There are 10 hidden switches. A switch that is on adds its own fixed numbers to the row, and there is some noise. The rows also spread widely along 12 directions, which tell nothing about the answers.
In the rows, 100 means zero.
Known rows, each followed by its switches (1 for on, 0 for off):
[93 107 78 85 83 97 109 103 89 95 113 103 95 107 89 94 92 113 81 105 96 110 105 120 81 113 93 102 86 96 104 123 117 78 80 109 102 106 89] -> 0 1 0 1 0 0 1 0 0 0
[78 101 75 104 110 122 98 97 104 94 118 102 113 101 107 114 105 122 96 105 88 118 92 127 93 101 85 85 101 104 97 87 85 87 79 87 96 119 100] -> 1 1 0 1 1 0 0 0 0 0
[112 127 76 82 83 110 73 119 84 99 98 92 95 101 88 82 93 95 98 85 93 124 107 105 68 108 110 99 109 77 91 106 126 77 84 121 97 116 93] -> 0 0 1 0 1 0 0 1 1 1
[88 95 104 95 84 84 115 102 75 85 109 92 75 105 77 103 87 84 71 84 116 93 109 121 87 113 96 94 105 105 84 119 100 73 97 124 99 101 107] -> 0 0 0 1 1 1 1 1 0 1
[90 101 92 100 104 97 107 116 93 81 94 97 104 87 99 100 107 108 89 111 95 105 100 107 107 124 116 100 106 95 105 104 99 98 84 99 86 107 105] -> 0 1 1 0 1 1 0 0 1 1
[103 96 67 93 139 110 78 118 92 81 96 88 103 112 96 96 121 102 96 90 96 118 125 107 81 125 93 107 115 105 105 103 106 84 81 109 93 91 83] -> 1 0 0 1 1 0 1 1 1 0
[87 90 81 109 118 111 93 109 115 104 95 109 101 107 114 113 105 122 92 100 99 118 103 122 108 104 97 86 95 101 118 95 87 90 77 98 92 99 87] -> 1 1 0 0 1 1 0 0 1 1
[94 94 97 90 93 105 107 100 75 66 112 102 104 97 100 106 99 101 85 95 103 96 106 115 108 119 85 99 107 102 82 98 96 87 90 106 95 118 103] -> 1 1 0 1 1 0 0 1 1 1
[71 104 111 90 97 80 98 99 102 96 102 95 90 83 78 101 96 92 74 90 103 108 92 121 96 108 97 83 108 105 82 95 91 74 94 105 103 108 119] -> 1 0 0 0 1 0 1 0 1 1
[89 88 100 90 94 102 108 110 85 81 95 114 99 96 93 98 96 104 78 107 102 119 90 109 106 109 102 83 101 77 84 103 84 112 84 88 90 113 120] -> 0 1 0 0 0 1 1 1 0 1
[104 109 81 91 73 110 88 113 78 93 96 101 87 108 103 93 84 102 95 95 102 121 101 110 83 102 93 89 91 63 91 110 110 89 85 109 93 113 107] -> 1 0 1 1 0 0 1 1 1 1
[87 93 77 106 109 103 113 113 84 76 99 91 101 107 102 96 110 116 90 116 98 110 103 111 92 125 106 97 104 86 103 114 95 102 75 91 82 100 107] -> 0 1 1 1 0 1 1 1 0 1
[83 85 102 111 82 107 105 109 100 106 85 103 74 89 86 116 83 97 95 93 101 120 86 116 106 100 98 72 96 87 92 108 73 90 95 113 97 107 130] -> 0 1 0 1 0 1 1 0 1 1
[83 116 84 94 94 116 108 115 93 81 104 109 103 73 88 107 107 118 91 105 95 109 104 113 106 108 126 103 101 102 106 108 94 98 94 104 91 109 106] -> 1 0 0 1 1 0 1 1 1 1
[87 91 92 95 119 111 106 107 89 71 102 102 109 86 85 108 111 107 89 102 92 114 102 115 102 122 95 91 112 108 88 102 83 94 90 96 94 107 112] -> 0 1 0 1 0 1 1 1 0 1
[119 102 88 65 119 97 101 108 67 54 113 119 115 112 90 89 98 98 83 97 101 115 116 103 82 126 96 114 101 91 94 107 121 97 83 98 95 107 84] -> 0 1 1 1 0 0 0 1 0 1
[103 91 87 89 108 132 101 112 91 83 103 134 100 103 96 116 93 117 91 93 105 117 109 114 109 86 105 93 92 86 107 99 87 112 89 103 101 115 93] -> 0 1 0 1 1 0 1 1 1 0
[93 98 80 98 115 121 95 105 110 93 98 108 103 87 89 117 103 116 97 95 86 120 107 125 97 106 84 93 94 114 106 108 91 77 88 108 104 99 95] -> 0 0 0 1 0 0 1 1 1 1
[91 98 85 100 82 131 86 111 90 87 95 97 104 95 112 104 102 122 95 100 87 99 103 116 118 109 75 88 97 91 77 92 95 82 82 110 93 132 104] -> 1 1 1 1 0 0 0 1 1 1
[111 103 86 97 81 98 97 120 85 82 79 94 98 95 119 95 100 108 93 114 95 110 105 101 107 123 95 97 92 72 109 115 112 101 83 100 86 96 101] -> 0 0 1 0 1 0 1 1 1 1
[99 88 85 104 111 130 95 113 107 87 89 106 103 83 103 126 103 116 108 101 83 110 107 118 117 105 81 87 94 104 103 101 86 90 91 110 102 112 100] -> 0 1 1 1 1 0 1 0 1 0
[91 106 69 102 89 124 110 105 85 84 115 103 97 96 97 111 98 112 98 98 100 110 109 124 86 103 110 99 101 98 108 118 97 88 90 109 92 107 96] -> 1 0 0 1 1 1 1 1 1 1
[97 118 81 101 108 95 104 113 75 87 105 100 104 112 113 96 97 105 88 106 114 118 101 105 85 114 122 101 107 81 125 95 104 103 85 85 83 92 97] -> 0 0 0 1 1 1 0 0 1 1
[96 103 75 103 97 113 110 124 68 74 96 81 94 101 95 90 120 107 93 102 101 98 118 97 94 128 132 114 123 92 102 115 99 101 86 115 82 103 99] -> 0 1 0 0 1 0 1 1 1 1
[76 119 103 87 105 89 92 108 100 103 111 118 86 98 76 96 78 102 75 89 120 128 90 123 76 87 125 77 102 76 98 92 97 90 87 94 102 109 117] -> 0 0 1 1 1 1 1 1 1 1
[97 73 89 69 102 99 104 101 90 68 116 125 101 103 67 92 96 95 70 92 101 113 105 116 89 114 86 105 92 95 77 124 108 90 76 113 105 123 95] -> 0 1 0 1 1 1 0 1 1 1
[99 108 80 80 99 120 91 99 90 83 124 107 108 94 80 102 93 101 94 87 89 124 99 121 77 105 88 94 109 98 81 100 105 77 85 106 108 126 98] -> 0 1 0 1 1 0 0 1 1 0

New rows. What belongs after each?
[105 94 66 95 101 129 95 105 86 87 106 109 113 112 112 105 103 114 102 103 87 126 101 115 89 107 88 92 98 86 100 104 98 98 80 95 89 114 89] -> 1 1 0 0 0 1 0 0 0 1
[90 108 78 97 90 134 97 116 96 93 97 104 99 82 84 106 104 117 96 102 83 112 103 118 94 98 113 92 101 95 90 111 94 92 89 112 94 121 103] -> 0 0 1 0 0 1 1 1 0 1
[91 126 87 96 89 147 101 116 78 87 109 107 102 76 86 115 98 117 98 89 96 102 108 115 109 94 126 93 119 102 94 87 86 92 105 111 99 129 107] -> 0 1 0 1 0 1 1 1 1 0
[95 81 106 87 104 88 107 103 93 81 91 115 91 100 87 105 89 94 78 100 102 112 98 113 100 107 84 90 90 88 91 111 95 96 88 100 99 103 109] -> 0 0 1 0 0 0 1 0 1 1
[96 91 91 81 133 140 94 101 97 70 113 126 122 90 89 122 110 117 87 88 91 105 117 126 112 93 84 93 111 117 88 81 84 93 94 99 112 126 87] -> 0 1 0 0 1 0 1 1 1 0
[107 94 100 81 106 95 99 108 90 73 98 108 94 94 84 106 91 93 93 88 94 112 109 112 96 124 85 97 96 109 86 113 106 76 92 118 99 104 98] -> 1 1 1 1 0 0 0 1 0 1
[87 97 69 111 69 125 108 113 89 85 103 85 100 80 97 100 106 112 102 115 81 114 87 110 98 119 102 95 104 84 88 118 93 97 79 101 84 123 119] -> 0 1 0 1 1 1 0 1 1 0
[90 98 81 98 112 108 89 103 102 98 107 94 104 106 99 105 102 110 88 92 95 112 108 125 92 115 80 91 103 108 100 99 100 68 80 109 103 108 88] -> 0 1 0 1 1 1 0 0 1 1
[101 78 88 68 107 110 100 105 74 59 110 121 116 106 83 84 108 100 71 102 96 113 103 104 97 117 90 105 107 80 70 105 103 111 75 93 94 130 100] -> 0 1 0 0 0 1 0 1 1 1
[92 125 102 87 86 106 86 106 97 103 106 108 102 88 97 103 83 107 88 90 100 114 95 121 98 96 104 79 103 88 93 84 103 77 91 103 105 124 104] -> 0 1 1 0 1 1 0 0 1 1
[61 114 99 94 85 116 112 107 116 107 111 124 93 61 63 113 91 117 85 101 95 121 80 127 100 83 140 80 101 99 96 101 76 95 94 103 104 126 124] -> 0 1 0 0 1 1 1 0 1 1
[88 112 86 102 121 107 98 104 110 97 107 95 106 93 98 111 105 117 95 96 89 119 101 125 93 114 95 90 111 118 108 93 95 72 83 93 100 99 93] -> 0 1 0 0 0 0 0 1 1 0
[89 106 98 99 91 98 100 109 76 91 100 95 87 105 96 99 92 100 76 90 114 101 107 115 97 108 98 89 107 91 93 99 96 83 92 107 95 104 108] -> 0 0 0 1 0 1 1 1 1 1
[86 70 101 102 118 90 110 110 104 75 84 98 93 85 84 110 107 98 86 103 93 112 99 113 114 134 82 88 103 109 91 115 80 89 85 101 93 92 119] -> 0 1 0 1 0 1 1 1 1 1
[74 96 79 109 88 104 102 90 90 102 124 83 89 122 96 100 96 110 75 91 107 96 103 136 78 101 75 91 104 104 84 104 99 62 74 112 102 118 95] -> 0 0 0 1 1 0 0 1 1 1
[80 84 87 105 101 115 98 100 97 106 104 98 93 121 106 112 104 118 71 95 102 86 114 132 107 90 71 89 94 110 94 96 91 79 82 113 104 114 82] -> 0 0 0 0 1 0 1 0 0 0
[91 108 93 116 87 110 97 111 84 101 93 98 93 111 135 112 91 118 94 100 114 111 99 119 114 101 94 70 98 77 109 85 82 96 88 91 87 100 108] -> 1 1 0 1 1 1 1 1 0 1
[80 106 100 106 106 91 110 107 109 98 95 103 98 87 108 117 98 122 85 108 103 106 102 123 117 115 99 89 90 111 124 100 90 81 88 98 99 87 100] -> 0 1 0 1 1 0 1 0 1 1
[84 98 85 107 100 123 98 93 92 98 119 91 102 104 97 115 98 106 92 83 97 101 104 134 90 99 82 84 117 113 85 88 87 66 90 112 106 124 96] -> 0 1 0 0 1 1 0 0 1 1
[77 111 96 96 121 88 105 99 99 88 114 100 107 93 93 104 99 107 86 100 103 121 92 121 91 119 104 87 111 108 102 88 90 81 85 83 94 100 110] -> 1 1 0 1 0 1 0 0 1 1
[100 97 84 92 96 112 88 108 97 99 94 108 97 103 100 101 95 105 98 92 92 126 97 111 95 106 91 88 97 87 94 101 97 87 84 108 96 112 99] -> 1 1 0 0 0 0 0 0 1 1
[87 88 97 86 109 113 109 108 78 71 104 118 104 91 79 107 103 98 75 104 100 107 98 107 104 103 103 95 104 93 83 96 84 114 94 94 93 120 115] -> 0 0 0 1 0 1 1 0 0 0
[93 123 89 86 108 94 95 106 91 96 115 109 93 104 88 100 85 100 93 86 114 136 100 120 70 104 121 82 108 87 107 98 100 83 90 97 99 96 105] -> 1 1 0 1 1 1 1 1 0 1
[89 99 91 90 99 110 105 100 86 79 114 109 103 100 99 108 94 112 81 96 104 103 106 124 103 106 87 90 102 100 93 99 96 85 89 96 99 114 100] -> 1 1 0 1 0 1 1 1 1 0
[91 113 92 102 113 93 104 103 93 77 107 93 104 93 111 110 97 107 98 101 105 114 104 123 95 122 97 85 109 99 109 97 97 80 90 88 93 93 107] -> 1 1 1 1 1 1 1 1 1 1
[99 105 78 81 94 131 109 102 81 65 119 115 116 75 77 107 102 102 103 98 79 126 94 114 86 110 111 98 113 102 79 110 94 96 95 100 94 128 109] -> 1 1 0 0 0 1 0 1 0 1
[104 86 84 94 125 118 105 108 91 70 93 106 106 88 86 115 110 99 100 96 86 120 109 110 95 116 95 101 111 109 98 111 87 96 94 103 95 97 100] -> 0 0 0 0 0 0 1 1 1 1
[105 85 92 97 110 116 102 110 74 74 97 113 98 109 102 108 93 97 94 97 108 125 97 105 99 106 95 84 109 72 93 95 81 115 90 87 91 108 116] -> 0 1 0 1 0 1 1 1 1 0
[86 100 83 102 115 109 100 112 104 86 100 107 102 99 105 105 103 121 94 105 103 118 103 119 99 108 113 87 103 89 111 100 92 100 79 91 90 102 101] -> 1 1 1 0 1 1 1 1 1 1
[96 98 82 93 117 122 95 110 95 86 101 120 103 102 99 110 97 116 95 93 103 124 108 119 100 101 101 87 99 92 107 98 89 96 87 98 96 104 96] -> 1 1 0 1 0 1 1 1 1 1
[102 75 89 84 106 116 105 98 82 66 111 123 101 99 83 110 91 87 98 89 101 134 93 114 85 102 95 83 109 77 79 108 83 110 91 95 97 118 117] -> 1 1 0 0 1 1 1 1 1 1
[79 102 90 95 108 128 85 104 103 103 112 114 102 103 95 111 98 123 81 91 100 112 101 131 103 84 86 76 101 97 86 79 82 86 84 99 109 127 100] -> 0 1 0 1 1 0 1 1 0 0
[93 112 101 78 85 100 96 104 83 78 108 109 104 85 92 98 92 103 84 94 102 113 100 115 102 112 94 89 103 88 83 96 102 84 92 101 102 117 112] -> 1 1 0 1 1 0 1 1 1 1
[114 111 85 90 133 127 70 114 105 99 93 107 110 94 97 121 102 103 108 74 87 124 120 119 97 109 85 88 108 121 108 85 97 66 98 121 108 101 78] -> 0 1 0 1 1 1 0 0 0 1
[85 106 86 86 118 109 111 105 97 77 118 120 111 94 88 104 107 121 79 99 100 106 110 122 101 110 119 105 105 115 106 103 98 91 83 97 94 109 86] -> 1 1 0 0 0 1 0 1 1 1
[85 83 106 112 121 94 94 102 113 110 90 109 86 110 110 126 86 103 80 91 116 115 97 128 111 92 72 66 91 98 113 85 75 86 90 93 104 90 104] -> 0 0 0 1 1 1 1 0 1 0
[102 108 96 99 90 111 102 98 85 93 101 107 99 101 115 122 85 108 87 90 105 97 113 129 110 100 71 86 91 106 110 97 99 70 100 108 106 101 88] -> 0 0 0 1 0 1 1 0 1 1
[124 99 85 83 91 119 80 115 72 91 91 110 96 115 102 99 92 90 93 80 101 114 115 101 92 101 92 100 101 80 95 99 111 93 93 123 98 114 83] -> 0 0 0 0 1 0 0 0 1 1
